The first 5 rows are patterns. Each new row is the sum of 2 different patterns, raised or lowered, with some noise. Before adding, each is slid sideways (what falls off one end comes back at the other) and multiplied by a number that may be negative. Names go in the order of the patterns.
Some rows, each with the names of its patterns after it:
[-0.59  0.78 -1.63 -1.52 -0.07  0.88 -1.57 -0.47 -0.84 -0.21 -1.92 -0.25
 -2.30  1.08  0.40 -1.50  1.32  1.56 -1.65 -1.78 -0.27  1.72  1.43  0.99
  0.34 -2.06 -0.37 -0.30  0.39  0.15  0.18  2.72 -2.78 -0.03 -0.45 -2.17
  0.58 -0.90]
k96
[-0.77 -1.09 -0.13 -2.51  1.13  0.07  0.90 -0.69  0.70  3.03 -0.16 -1.21
  0.20 -1.34 -0.68 -1.82  1.89  1.06 -0.97  1.37 -1.81 -0.12  0.04  0.20
  1.68 -1.08  2.23 -0.96 -1.25 -0.84  0.49  0.28 -3.33 -0.15  2.80 -1.59
  0.15 -0.89]
k728
[ 2.20 -0.41  1.46  2.02  0.27  0.12 -0.89  2.00 -0.22  1.63  1.82  1.35
  1.60  0.51 -1.36  0.17 -0.56  0.78  1.62  1.16  2.61 -0.39 -0.68 -1.14
  0.42 -1.09 -1.93 -0.34 -0.10 -0.91 -2.11  0.74  0.75  0.97 -0.33 -0.14
  2.23  0.68]
k388
[ 1.66 -0.28  0.03 -0.20 -1.54  0.58 -1.85 -1.33 -0.43  1.83 -0.18 -0.79
 -3.20 -0.77  1.80  1.39 -0.97  2.49 -1.60  2.25 -0.22 -0.91 -1.39  0.67
 -0.17 -0.11  1.20  0.81 -1.80 -0.96  0.43 -1.19 -0.77 -1.53  0.21  2.49
  0.86 -1.35]
k605
[ 0.88 -0.04 -1.44 -0.70 -1.46  0.43 -2.04 -1.97  0.39  0.18  0.46  0.27
  0.00  1.13 -1.78 -0.56  0.26 -0.34 -0.87  0.88 -0.44  1.35 -0.91 -0.31
 -0.60 -1.29 -1.35  4.06 -0.59 -0.92  1.70 -0.73 -2.25  1.10 -1.84 -0.09
 -0.62 -0.75]
k395

New rows, each followed by the names of its patterns:
[ 0.68 -3.11  0.10 -1.31 -0.20  0.47 -0.52 -0.42  1.90  3.44 -0.93 -0.92
  0.96 -0.08  0.54 -0.70  1.22 -1.53  0.87 -1.08  1.54 -1.12 -0.41 -3.15
 -3.25  1.59  2.29 -0.83  3.08 -0.49  3.14 -1.80 -1.36 -0.46 -0.76  1.30
 -0.26  0.83]
k728 k605
[ 0.58  1.84  2.54  3.08 -1.01  0.40  1.64 -0.47 -0.27  2.51  1.21  3.04
  3.18 -0.68  1.49  1.99  0.11  1.15 -0.53  1.44  0.08  0.17 -0.04  2.88
  0.18  1.03 -2.75 -0.84  3.61  3.03  0.88  4.03 -0.12  4.51  0.17  0.16
  0.31  1.71]
k605 k395
[-1.59 -1.81  4.18  0.98 -1.62  1.61 -0.65 -1.25 -0.14 -1.02 -1.61  1.28
  0.54  0.30  1.70  0.83 -1.48 -2.15  0.56  0.62  0.39  2.03  1.04 -1.06
  0.48  0.38  1.86 -0.33  0.22  3.63 -2.21  0.15  0.86 -1.36  2.55 -0.92
 -0.16  1.34]
k96 k395
[-2.15 -1.99 -1.78 -2.49 -0.59 -1.71  0.79 -0.69  0.51  3.09 -0.61 -0.35
 -1.51 -2.07 -0.79 -2.41  1.04  1.35 -1.69  2.20 -2.62 -0.43 -0.81 -0.93
  0.62  2.17  1.42 -2.15 -0.07 -1.71 -1.44  0.77 -4.58 -0.56  2.06 -2.37
  0.79 -0.96]
k728 k395
[ 1.12  0.72  1.09 -1.37  1.10  4.28  1.88 -1.97  2.74  2.01  1.68  1.74
  2.49  2.33  2.90 -0.92  0.14  0.30  1.52 -1.20 -2.33 -0.53  2.35 -0.37
  0.83  1.15  2.56 -0.20 -1.46  1.75 -1.46  1.62 -0.14 -0.13  0.48 -0.03
  1.85 -0.65]
k728 k388
[ 4.11  1.78  1.13 -1.74  1.09  2.03 -3.23  1.92  2.37  1.06  3.82  1.38
  4.26  0.76  0.69  0.27  0.24  3.69  4.45  1.89 -0.48 -1.64  3.12 -3.04
  3.77  0.27  2.26  1.54  2.52  3.84  1.73 -1.03  1.32  0.26  3.74  2.66
  2.08  2.28]
k728 k605
[ 2.10  0.66  1.41  0.32  1.13 -1.56 -0.45 -0.22 -0.83  1.46  1.95  0.54
 -0.23  0.65  1.50 -1.19 -0.50  1.20  0.69 -0.32  0.43  0.05 -1.25 -0.47
  0.55 -1.65  1.33  0.32 -0.08 -0.33  0.67  2.07  0.02 -2.12  1.60 -0.98
  0.47 -0.82]
k96 k728
[ 1.18 -1.19  2.39  1.09  0.78  0.30  2.87 -1.51  0.28 -1.84  1.63 -0.25
 -1.57  1.38  2.18 -3.48  1.69  1.42 -0.32 -0.72  1.43 -0.01  0.87  1.64
  0.91  0.76 -0.83 -1.25  2.19 -0.97  2.30  0.74  2.92  1.33 -0.50  2.46
  0.05 -2.53]
k728 k395
[ 0.24  1.29 -0.99  2.87  1.62 -0.33  1.90 -0.31  0.84  1.87  0.37  0.96
  0.88  1.79  3.62  1.66  0.84 -0.08 -1.04  0.84 -1.64  2.59  1.06  0.28
  4.44  0.14  0.04  2.66  1.08  2.49 -0.37  1.95  0.59 -1.76 -0.68  1.37
  2.87 -2.00]
k728 k605
[-0.10  2.31  0.51  1.13 -0.87  1.40  1.01 -2.62  1.87 -0.65 -0.34  1.81
 -1.64  1.84  0.77 -0.86  1.34  1.80 -0.82 -0.44  0.17  0.65  0.44  0.25
  2.08  1.04 -1.55 -0.71  0.16 -0.33 -0.53  0.35  0.51  2.50  0.14 -1.07
 -0.87 -1.64]
k96 k395
[-1.17 -0.94  3.43  0.60 -1.08  2.68 -0.77 -0.53  0.08 -0.26 -0.05 -1.94
 -1.33 -0.05  0.63  0.09 -2.00 -1.93  0.16  1.06  2.82  0.47  1.59 -2.46
  2.45  1.34  0.75  0.36  1.53 -1.04  0.17  1.36  1.46 -1.36 -0.30  3.21
 -2.76 -0.35]
k96 k605
[ 0.09 -2.29  0.32 -3.25  1.57 -2.95 -3.09  0.41  1.94 -1.09  0.70  0.34
  0.01 -2.78  0.47  1.46 -1.96  2.11  0.37  0.65 -0.75 -4.22 -0.62 -1.11
 -0.73  0.99  0.38 -0.78  0.40  1.95  1.55 -1.57  1.33 -1.83  0.35  0.99
  2.89  0.70]
k728 k605
[ 1.28 -0.50  0.10 -1.55 -0.43  0.65 -2.08 -0.34  1.78  0.24  2.49  0.35
 -0.43 -2.04  0.19 -0.68 -0.83  1.38  0.02  1.19 -0.57 -0.07  1.49 -1.55
 -0.64  0.73  1.42  1.99  0.47  1.08 -0.88 -1.80 -0.83  1.12 -1.29  0.67
  1.52  1.11]
k728 k605
[ 0.49  1.07 -1.07  0.00 -1.49 -1.23  2.34  0.54  1.67  2.94 -3.93  0.90
  0.84 -2.17  1.77  3.05 -0.58  1.06  1.26  0.96  1.36 -0.80  1.58  1.77
  2.59  0.62 -0.70  3.05  0.88 -1.46  1.10  0.79 -0.22 -1.27 -2.23  1.14
  0.30  1.29]
k96 k395
[ 0.14  0.54  2.93 -2.03  2.60  0.05 -0.91 -2.59 -1.38  0.74  4.49  0.99
 -0.49 -1.74 -0.48 -2.97 -0.72 -1.04  1.22  2.22  1.28  0.92  2.61  0.92
 -0.73  0.65  4.04  0.66 -0.64  0.68  1.51  1.70 -1.90 -2.68 -2.49  2.16
 -2.59 -1.35]
k388 k605
[ 0.37 -1.59 -0.81  2.66 -1.44 -2.96 -0.57 -0.23  0.14  0.18  1.11  0.22
 -1.93 -1.38 -0.38 -3.08  0.47  0.00 -4.57  0.46  0.38 -0.60  0.85 -1.09
  0.78 -1.77 -1.42  1.03 -2.41  2.14  0.68 -1.39 -1.32 -2.84 -0.13 -3.11
 -0.90  1.58]
k728 k395
[-1.33 -1.92 -1.65  0.65  1.20 -0.96 -0.82 -1.48  0.04 -2.08 -3.54  1.76
 -0.10  0.57  1.52 -0.63  1.13 -1.47 -1.34  1.17  0.53 -0.74 -0.37  0.75
  1.22 -0.45 -0.29  0.51 -1.17  0.34  2.18 -0.75 -0.16  0.34 -2.30 -0.84
  1.60 -1.39]
k96 k395
[-2.18  0.69 -2.42 -1.36 -2.57 -3.80 -3.61  0.47 -1.89 -1.90  1.02 -2.41
 -2.69  1.04 -2.78 -1.56 -1.41 -0.72 -0.89 -2.04 -3.29 -1.95 -2.64 -2.50
 -3.90 -4.75 -1.04 -2.25 -2.29 -1.24 -1.30  0.32 -4.40 -1.54 -2.55 -2.77
 -3.25 -1.39]
k388 k395
[-0.49 -2.64 -0.19  1.54 -2.15  4.42 -0.72 -0.99  0.97 -0.83 -3.86  2.18
 -1.25  0.85 -0.91  0.30  3.54  0.04 -1.81  0.05 -2.10  0.28 -3.27 -0.31
  1.50 -0.31  1.81 -0.79  0.22  1.78 -1.10  1.19 -0.07  1.85 -1.18  0.48
 -0.55  2.10]
k728 k395
[ 2.14 -1.62  2.45  1.98  2.34  0.44  2.39  1.39  1.66 -0.33  1.72  2.53
 -0.43  0.56  2.73  3.26  0.94 -2.11 -0.70  1.09 -0.67  2.78  1.19  1.37
  1.85  0.15  2.01  0.05  3.12 -0.34  1.15  3.21  2.75  2.14  0.28 -0.64
  2.70  0.16]
k96 k605
[-0.73 -1.75  2.04 -0.60 -0.01  0.70 -0.20  1.56  1.91  0.79  1.05  0.50
  0.47  0.83 -1.91  1.21 -2.86  1.19  1.25  1.11  1.92  2.07 -3.29 -1.33
  2.62  4.06  1.44  4.45  0.09  1.29  0.51  0.15  0.35  1.62  1.14  3.75
 -0.56  1.89]
k96 k605
[ 0.85  1.11  2.33  0.56  1.64 -1.34  1.34  1.46  2.54  2.77  2.19  2.31
  2.50 -1.39  0.96  0.81  1.76  1.76  2.42  2.76  1.87  0.25  0.03  1.35
 -0.52 -1.43  4.00  0.84 -0.26  0.91  1.50  0.10  2.49 -0.42  1.24  2.30
  1.31  3.26]
k388 k395
[-1.80 -3.28 -0.82 -1.53 -4.01 -2.03  0.23 -1.89 -3.94 -1.61 -3.24 -1.53
 -0.82 -2.22 -2.17 -0.33 -3.04 -3.84 -3.14 -3.07 -1.77 -4.21 -3.12  0.00
 -1.06 -1.70 -2.64 -0.62 -2.51 -1.77 -0.50 -3.10 -2.01 -2.26 -2.18 -1.72
 -3.57 -0.75]
k96 k728
[-4.01 -3.88 -3.41 -0.62 -2.96 -5.26 -0.10 -5.32 -2.59 -3.17 -3.81 -2.83
 -1.79 -4.20 -3.02 -4.87 -3.71 -3.50 -4.71 -4.25 -2.83 -3.93 -2.31 -4.08
 -2.19 -6.51 -3.34 -2.07 -5.18 -1.08 -2.18 -4.57 -4.78 -4.50 -1.11 -3.92
 -1.74 -2.31]
k96 k728
[3.06 1.45 2.76 3.80 2.60 2.37 3.39 0.17 2.63 1.72 2.88 4.38 5.49 2.29
 4.27 5.54 4.51 5.88 2.11 4.64 6.13 4.05 4.35 2.07 6.47 4.20 4.32 5.01
 4.48 4.74 3.71 1.10 4.50 2.98 4.17 5.35 5.21 5.33]
k388 k395
[-1.63 -3.30 -4.92 -2.07 -2.46 -3.12 -3.26 -1.09 -1.01 -4.36 -2.21 -1.97
 -1.61 -3.61 -4.23 -3.62 -0.31 -5.05 -2.70 -3.49 -3.63 -2.52  0.38 -1.25
 -2.25 -0.87 -4.98 -4.46 -1.21 -1.70 -2.13 -4.49 -4.65 -1.02 -5.04 -2.39
 -5.10 -3.82]
k605 k395
[-1.29  1.49 -2.20  0.99 -1.12 -0.86  2.24 -0.55  3.03  0.00 -0.58  0.40
 -0.20  0.36 -2.35 -0.03  2.80 -0.38  0.37  0.46 -1.10 -0.78  0.10 -3.11
  0.90  3.45  0.92 -0.51  2.17  2.87 -1.40 -0.07 -0.85 -1.10 -0.35 -1.79
  2.94  1.58]
k728 k395
[-1.33  1.77  2.97  4.08  2.76  5.20  2.97  3.92  1.51  0.81  1.23  1.95
  0.77  1.94  3.15  2.13 -0.78  1.87  3.09  1.86  1.19  1.14  4.21  4.86
  4.80  1.13  4.47  3.78  2.62  2.19  0.41  4.07  0.62  2.31  3.32  4.69
  3.70  2.02]
k388 k605
[ 0.58 -1.47 -1.34 -0.41 -2.04 -3.75  0.87  0.40 -0.75 -1.37 -0.49  2.23
 -2.31 -1.20 -2.20 -0.44 -0.22 -3.03  2.37  2.19 -2.33 -0.52 -2.08  1.42
  1.07  1.01  1.54 -3.23  1.23 -1.19 -0.84 -0.63  0.27  2.68 -5.56 -0.46
  1.52 -3.38]
k96 k728
[ 1.31 -2.43 -1.35 -1.84 -2.86 -0.95 -1.60 -0.38 -2.00 -1.04 -1.38 -0.81
 -2.58 -0.23 -2.83  0.14 -2.53 -1.82  0.17 -2.11 -6.51 -0.66 -0.15 -2.90
 -2.90 -1.58 -3.69 -0.89 -0.35 -1.20 -1.42 -3.12 -1.93 -1.15 -3.50  1.24
 -2.17 -0.13]
k96 k395
[ 0.73  1.60 -0.51  0.50 -0.14  0.78  0.60 -4.02 -1.58  2.10 -1.45  1.73
  1.95 -0.27  4.94  0.30 -0.29  1.19 -1.72 -0.26  0.04  2.61  2.71 -1.26
  3.39  0.47 -0.68  0.21 -0.30  1.31 -0.95  1.07  1.20 -0.49 -0.93  0.86
  1.65 -3.80]
k728 k395
[-1.24  0.85 -0.66 -2.30 -0.60  3.03 -0.65 -1.77  2.38  0.45 -0.06  0.87
 -0.71  2.05  0.64  1.64  0.70  1.67  1.36  0.18 -0.26 -0.09  1.07 -0.83
  2.08  1.90  1.84  1.98  1.09 -0.02 -0.55 -0.11  1.34  1.66  0.71  3.28
 -0.22  0.81]
k388 k395
[-3.04  0.64  1.10 -2.42  0.46  0.28 -1.49 -0.95 -0.53 -1.61 -0.50  0.21
 -0.95  0.41  0.95  1.43  1.09  0.45 -1.04 -1.99 -0.73  0.01  2.86  1.94
 -0.20 -0.27 -1.60 -0.11  0.34  0.63  1.68  1.30 -0.11 -0.58 -1.30 -2.21
  0.89 -0.45]
k96 k728
[-0.87  1.51  4.23 -0.83  2.69  1.12  0.28  2.03  0.84  0.52  0.86  2.32
  2.08  0.96  2.36  3.57  0.15  2.05 -0.75 -0.07  1.68 -1.36  0.85  2.17
  1.64  0.96 -0.01 -1.47  0.10 -0.94  2.59  0.98  1.12  1.04  1.32 -2.81
 -1.10  3.28]
k96 k395
[-1.48  0.85 -0.65  1.49 -1.97  0.18 -1.86  0.47 -0.01  2.06  1.31  1.24
  0.15 -1.54 -1.17  2.86  0.80  1.13  0.56 -2.13  0.59  0.20 -0.13  0.04
 -0.25  2.99 -3.41 -0.94  0.43 -1.35  1.39 -0.17  0.06  1.71 -2.11 -1.23
  0.74  0.93]
k96 k395
[ 0.39  0.27 -0.57 -3.17 -1.53  1.51 -2.07 -0.25 -0.13  2.89 -2.72 -1.78
 -1.82 -2.35  2.99  0.94 -1.01  1.70 -3.07  2.69 -2.76  0.04 -0.07  1.21
 -0.73 -0.34  4.00  0.55 -4.52  0.45 -0.12 -0.42  0.17 -0.22 -0.04  4.27
 -0.60 -1.29]
k728 k605
[-1.63 -4.44 -0.35 -0.54  0.69 -2.18 -3.40 -1.10 -0.06 -3.40 -1.16 -0.15
 -2.10 -0.48 -3.26  0.47 -0.46 -3.17 -3.82 -3.27 -0.66  0.36 -2.82 -3.96
 -3.25  0.20 -5.74 -0.19 -5.32 -2.85 -1.87 -1.40 -2.78 -0.46 -1.98 -2.51
 -3.08 -1.12]
k388 k605
[-0.25  1.02  0.33  1.83  1.64 -0.82 -0.43 -0.34 -0.09 -3.00  2.07  2.27
  0.85 -2.00 -1.03  2.18  0.18 -0.87  1.80  0.17  0.46  0.72  1.01 -1.70
  4.16 -1.12  0.34  0.77  0.02  0.09 -1.95 -0.36  2.38  0.90  1.05 -0.06
  2.66 -1.25]
k96 k728
[-1.96  0.95  2.16  0.60  3.73  2.40 -2.80  1.31  0.55  0.19 -0.19  4.05
  1.11  3.43  0.61  1.24  4.54  0.22 -1.09  3.70  1.59  2.81  1.07  3.79
  2.86  2.56  0.07  0.26  0.37  1.63 -0.89  0.21  1.67  1.62  1.43  2.78
  0.73  3.04]
k728 k395
[-5.72 -3.22 -6.12 -2.31 -4.14 -4.29 -3.25 -3.20 -0.28 -2.74 -5.19 -0.85
 -4.97 -3.08 -2.48 -2.77 -3.90 -0.59 -4.63 -2.07 -4.50 -3.09 -4.20 -6.63
 -4.48  1.10 -3.92 -3.58 -1.10 -2.39 -6.57 -3.21 -4.17 -4.69 -2.35 -3.72
 -2.64 -3.37]
k728 k395
[ 0.46 -1.82 -1.68  0.53 -0.39  1.42  0.85  1.65  1.24 -3.53  1.05 -1.48
 -0.61  0.74 -0.89 -0.59 -0.53 -1.02 -3.31  0.53  1.70 -0.57 -0.78 -0.94
  2.36 -1.70 -2.48 -1.35  1.06  0.70 -0.78  2.02  1.86  0.08 -2.27 -0.24
  0.96  1.97]
k96 k728
[-0.12  1.68 -0.70 -1.94  2.95  2.53  0.76 -0.52 -0.09 -0.88  0.14  1.45
  1.44  0.93  0.68  1.27  1.14 -4.67  3.40  1.11 -0.25  2.75  1.38  0.39
  2.32 -0.16  2.38  2.40 -0.23 -0.34  2.81  1.43  2.20  0.53  3.60  2.11
  2.05 -0.56]
k96 k395
[-1.41 -2.77 -3.13 -0.78 -2.00 -0.56 -3.16 -1.14 -0.19 -0.56  0.75 -0.91
 -4.15  0.28 -0.92 -3.06 -2.00  1.88 -3.04  0.66 -0.27 -0.01  0.14 -2.16
 -2.79 -0.44 -1.70  0.05 -0.96  0.78  1.84 -1.97 -2.68 -2.67 -1.92 -2.67
 -4.14 -0.91]
k388 k395
